There are 4 ways to turn a row about zero (a turn may also mirror it). The second row of each pair is the first, turned, with some noise. The first 36 pairs use one turn. New pairs use 3 turns, one after the other, and a turn may come again.
Known pairs, each followed by its turns in order:
[-17 -12  -1 -31  31  26 -28  35]
[ 18 -38  35  34 -17 -17  -2  20] | nati

[ 20  26  23  19   2 -13   1  -6]
[  0   8  25   9   7   0 -11 -40] | rab

[-11 -13  11 -12  36  12  29  36]
[ 41 -13   8  16  11  -2   8  41] | nati

[-36  11  19  23 -21  31  17  -2]
[ 44  12   6 -18  14 -32  -5  16] | Kitel

[  1  22 -31  -9  28   6 -16 -20]
[ 8  3  6 29 -7 32 30  3] | rab

[-27   6  20  14 -36 -30 -13  29]
[ 19  11  22  -4  52  25  10 -13] | Kitel

[-24  -1 -29   9  -2 -30  18 -27]
[-27  22 -35 -19   0  21 -15   6] | Kidi

[-27 -33  26 -31  28 -12   1 -36]
[  1 -13  40  -1 -30  20  -2  52] | Kitel

[ 24  14   9  -5 -20  23  21  20]
[ 18   2  13  19 -28 -29  10  24] | Kidi

[ 20 -26 -28 -29 -12 -16  25   4]
[  9 -35 -31   5  20  19  17 -10] | nati

[-25 -17 -14  24 -34 -21  32 -34]
[45 10 -3 49  8  3 18 27] | Kitel

[ 17  31   5   3   2 -30  17   4]
[  4 -13 -24 -23 -16 -25   2   9] | Kidi

[ 16  20 -15 -33  20  -3  18 -13]
[ 35   5 -13 -15 -29  13 -19  -8] | Kidi

[ 32  14  25  11   4   3 -37  11]
[ 24 -24  13  -8  31 -30  15  -2] | Kidi

[ -6 -26 -33   1  29 -13  -3  28]
[ 17  29 -18  -2 -43  -6  11  19] | rab

[  4  32   8  35   6  -6 -19 -27]
[  4   5  23  16  15   2  27 -36] | rab

[-23 -12  21   8  35 -31  -9  32]
[-15 -34  49  -8  16  -1  16 -11] | Kitel

[ 18  23  18  31   3  15   9 -14]
[-21   0   7  28  19  -8   4 -34] | rab

[-33  17 -30 -32  32  24 -36  27]
[ 17 -41  38  19  -6 -57   4  -4] | nati

[ 26  10 -10 -33 -20   5  21  18]
[ 31   0 -17  25 -30 -11   4   8] | Kidi

[-22 -10 -12 -11 -20  -5 -24  18]
[-12   4  -1 -14  35  11  20  12] | Kitel

[-14   2  29  18   8 -15 -10  33]
[ 11  28  24 -13   3 -31 -11   4] | rab

[-36  32 -34  14 -26 -22 -35  21]
[ 69  22   0 -11  34   3  23  11] | rab

[ 15  34  11 -21   8 -33 -13 -10]
[ 14  -9   1 -39 -26   0  22 -21] | nati

[  4  34 -12  19  14  -9 -11  13]
[-16  16   6   4   2 -16  17 -34] | Kitel

[-11   1   4  26 -19 -31  25  -7]
[31  3 15 37 16  6  5 -6] | Kitel

[-20  23  37 -17  -2  11  36  -6]
[-11   1  11   9 -35 -29 -45  -7] | Kidi

[  7   0  17  -6  34  16 -24  28]
[  4 -18  25  14 -33 -11  10  31] | nati

[-19   5 -12 -29   0 -27 -26  16]
[ 32  11  16 -18  -6  18  -2  25] | rab

[-18   7   9  28  -8  -2 -17   6]
[ 18   3   8 -10  14   1  25 -11] | Kitel

[ 24 -10  -6  17  25   1 -35 -19]
[-46 -15  14 -13 -13  -2   1  16] | nati

[-19  17  21 -25  34   5  -5 -34]
[ 13  -8  57 -29   2  10   5  -8] | nati

[ 11  -7  17 -23  12  -6 -22  23]
[ 11 -21   6   4 -39   6   1   6] | nati

[  0  -4   1 -25 -16 -11   9   3]
[  8  -2 -17  18 -10  -5  -5  -2] | Kidi

[ 17 -32   8  11 -19   6  13 -25]
[ -7 -21   2  15  11  20 -17  34] | Kidi

[-14  20 -23  -7  16  29  29  11]
[  4   1 -13  45   2  -1  -1  29] | rab

New pairs, each followed by its turns in order:
[ 21 -19 -28   0 -31   9  22 -32]
[ 17  -2 -24  45  -6  27  16 -22] | Kitel rab rab

[  5   3  15  30 -36 -36 -10 -21]
[  1  18 -14 -46 -43   8 -10   1] | Kidi nati rab

[  2  14 -29  14 -23 -23  30  16]
[-14  -2 -42   8  20   2   5 -30] | nati rab rab

[ 30  25  10  18   0 -23 -33  28]
[-20  29  30 -17  25  24  21  16] | Kitel Kidi rab

[ -4 -10 -13   0 -21  -2 -27  -1]
[-15   1 -27  -6  15   4  16 -14] | Kitel Kitel Kidi

[ 11  31  22 -30 -24 -36  22 -13]
[ 27 -21  34 -12  38 -15 -28 -13] | Kitel nati rab

[ 30 -19  13  -8 -37   5  16 -30]
[ 13  -5  18   2  10 -53 -16 -12] | nati Kidi Kidi

[ -3  25  -8  11  -9 -30 -21 -11]
[ -4  24  25  -1 -14 -31  15  -8] | nati Kitel Kidi

[-26  16  15  17  36   0  12   1]
[-44  11  10  -3  24  -7  -1  -2] | Kitel Kitel rab

[ 16   1  35  15  28  36  29 -28]
[  2  40  41 -15   5  37  14  13] | rab nati rab

[  1  -5 -32  20  35 -26 -13 -34]
[-31 -46  20 -11  -7  13 -15  24] | Kidi nati Kidi

[  3 -32 -22 -35 -22 -35  23  37]
[-15  19 -23  48 -23   8  -9 -49] | rab Kidi rab

[  7 -11  24   3   3  21  -4 -25]
[14  7 34 -7 -1 20  4 -7] | nati Kidi Kitel

[ -1  24 -21 -24 -23  26 -29 -33]
[ 15 -32  -3   8 -37  15  -6 -44] | Kitel nati rab

[-32  23   0 -28   6 -15  -9 -22]
[ 19  -7  14 -15  -9 -27 -35 -28] | rab rab nati

[  7  17 -16  18   5   0  14  24]
[ 30 -18   9   5  -2   6  -6  15] | rab nati rab

[ 20 -25  19  13  10 -13  30  22]
[ -1 -11  34  14   9   7  -9  43] | Kitel Kidi nati

[ 10  -8  -7 -36  23  -7 -29  -5]
[-15   0 -26  19  15  -8  -8 -36] | Kidi Kitel nati

[-13  13  14  15 -14  15 -23 -15]
[ -9  -1  23  -4  18  -8 -22 -12] | Kidi rab rab

[  2  22 -37  19 -33  35  12 -13]
[ 15  -8  16 -51  22 -32  11  -8] | Kidi rab Kidi

[ -1 -19  14  35 -20  26  -6 -15]
[-40 -13  13   5  -1 -28  16   4] | rab Kitel Kidi

[-34  31  15 -26 -24  15 -31  22]
[ -4  40  13  32 -44  -8  -4  25] | Kitel rab nati

[ 33   1 -13  -6 -36   1 -10 -24]
[ 34  -3 -30  -8 -11 -24 -21   3] | Kidi nati rab

[-23  22 -27  29 -26  -7  18 -32]
[ 23 -18  27 -19 -11 -33  38  12] | Kidi rab Kidi

[ 12 -24 -32 -17  27 -22 -22  -6]
[ 14  -3 -21 -37   2   0 -30 -31] | Kidi Kidi Kitel

[ -8   7 -24  18 -17  13 -10   6]
[  3  -2   3  14 -11  17 -32 -18] | Kidi nati rab

[ 27  32  20 -32  29  10  12 -33]
[-32 -22 -27 -21 -33   4  -8 -36] | rab rab Kidi

[ 34  -3   4  -5  34   2 -30   3]
[  6  14  -3 -27  -5 -27  37 -19] | Kitel Kidi Kitel

[ 26  10  35   8  19   8  -9 -21]
[ 32 -16  -5 -12  13 -15   9 -34] | nati Kitel Kidi

[ 29   4  -5   8  15  -7 -15 -20]
[-15   1 -18   7   0 -13  -8 -33] | Kitel Kitel Kitel

[ 13  -3 -12  20 -16   0 -35 -21]
[ 28  -2 -29   7  -3  24   6  20] | Kidi nati nati

[ -7  27  25   4 -35 -36 -28 -28]
[  3 -34 -21 -35 -23  42   4   0] | rab Kidi Kitel

[ 34 -28 -20  16 -30  36  32  37]
[-31   7 -58  37  -2  11 -31 -33] | rab rab rab

[ -1 -30 -26  12  37 -19  -9  30]
[-4 21  2 11 61  3  6 16] | nati Kidi nati

[  7  10  34  -9  35 -35 -32  12]
[ -7   9   1  65   4  13 -13  14] | Kidi rab Kidi

[ 17  12 -23  12  -9 -33 -10  22]
[-27  23  19 -25 -21  -3  23   6] | nati Kitel Kidi

[ 10  31 -14 -22  23 -10  24 -20]
[ 34   9 -14  23 -16  -3  17  25] | Kidi nati Kitel

[-26 -36 -15 -33 -32  18  12 -15]
[-22 -21 -39  29  25 -21   9 -20] | rab Kidi rab

[ -2  10 -33  -3  32  23  31  13]
[-17  -6 -14 -46  21  -6  30  -6] | rab rab nati

[  5  22  12 -35  34 -15 -10   4]
[-30   0 -31  24  19  -3  21   2] | nati nati rab

[-17  24  28  27  10 -19   4 -25]
[  8  -2  12 -15   2  35 -35 -20] | rab rab nati

[-20 -33  37 -35 -31  21 -32 -17]
[ 34  42  29 -50  25 -12  17   1] | nati nati Kitel

[ 32 -13 -20  23  15 -12  27  30]
[ -4 -14 -23 -19 -13  30  45   9] | nati nati Kidi

[-12  25 -24  -9 -15 -32  -9 -12]
[ 42  23  -9  -3 -19 -10  -3  11] | Kidi Kidi Kidi

[-15  23 -14 -26 -19  -6 -27 -17]
[-10  14 -23  10  40  -9 -22  -8] | nati Kitel rab

[ 31  26  16   1  -2   7  11 -16]
[  5  22  -2  -8  30  26   3 -22] | nati Kidi Kitel

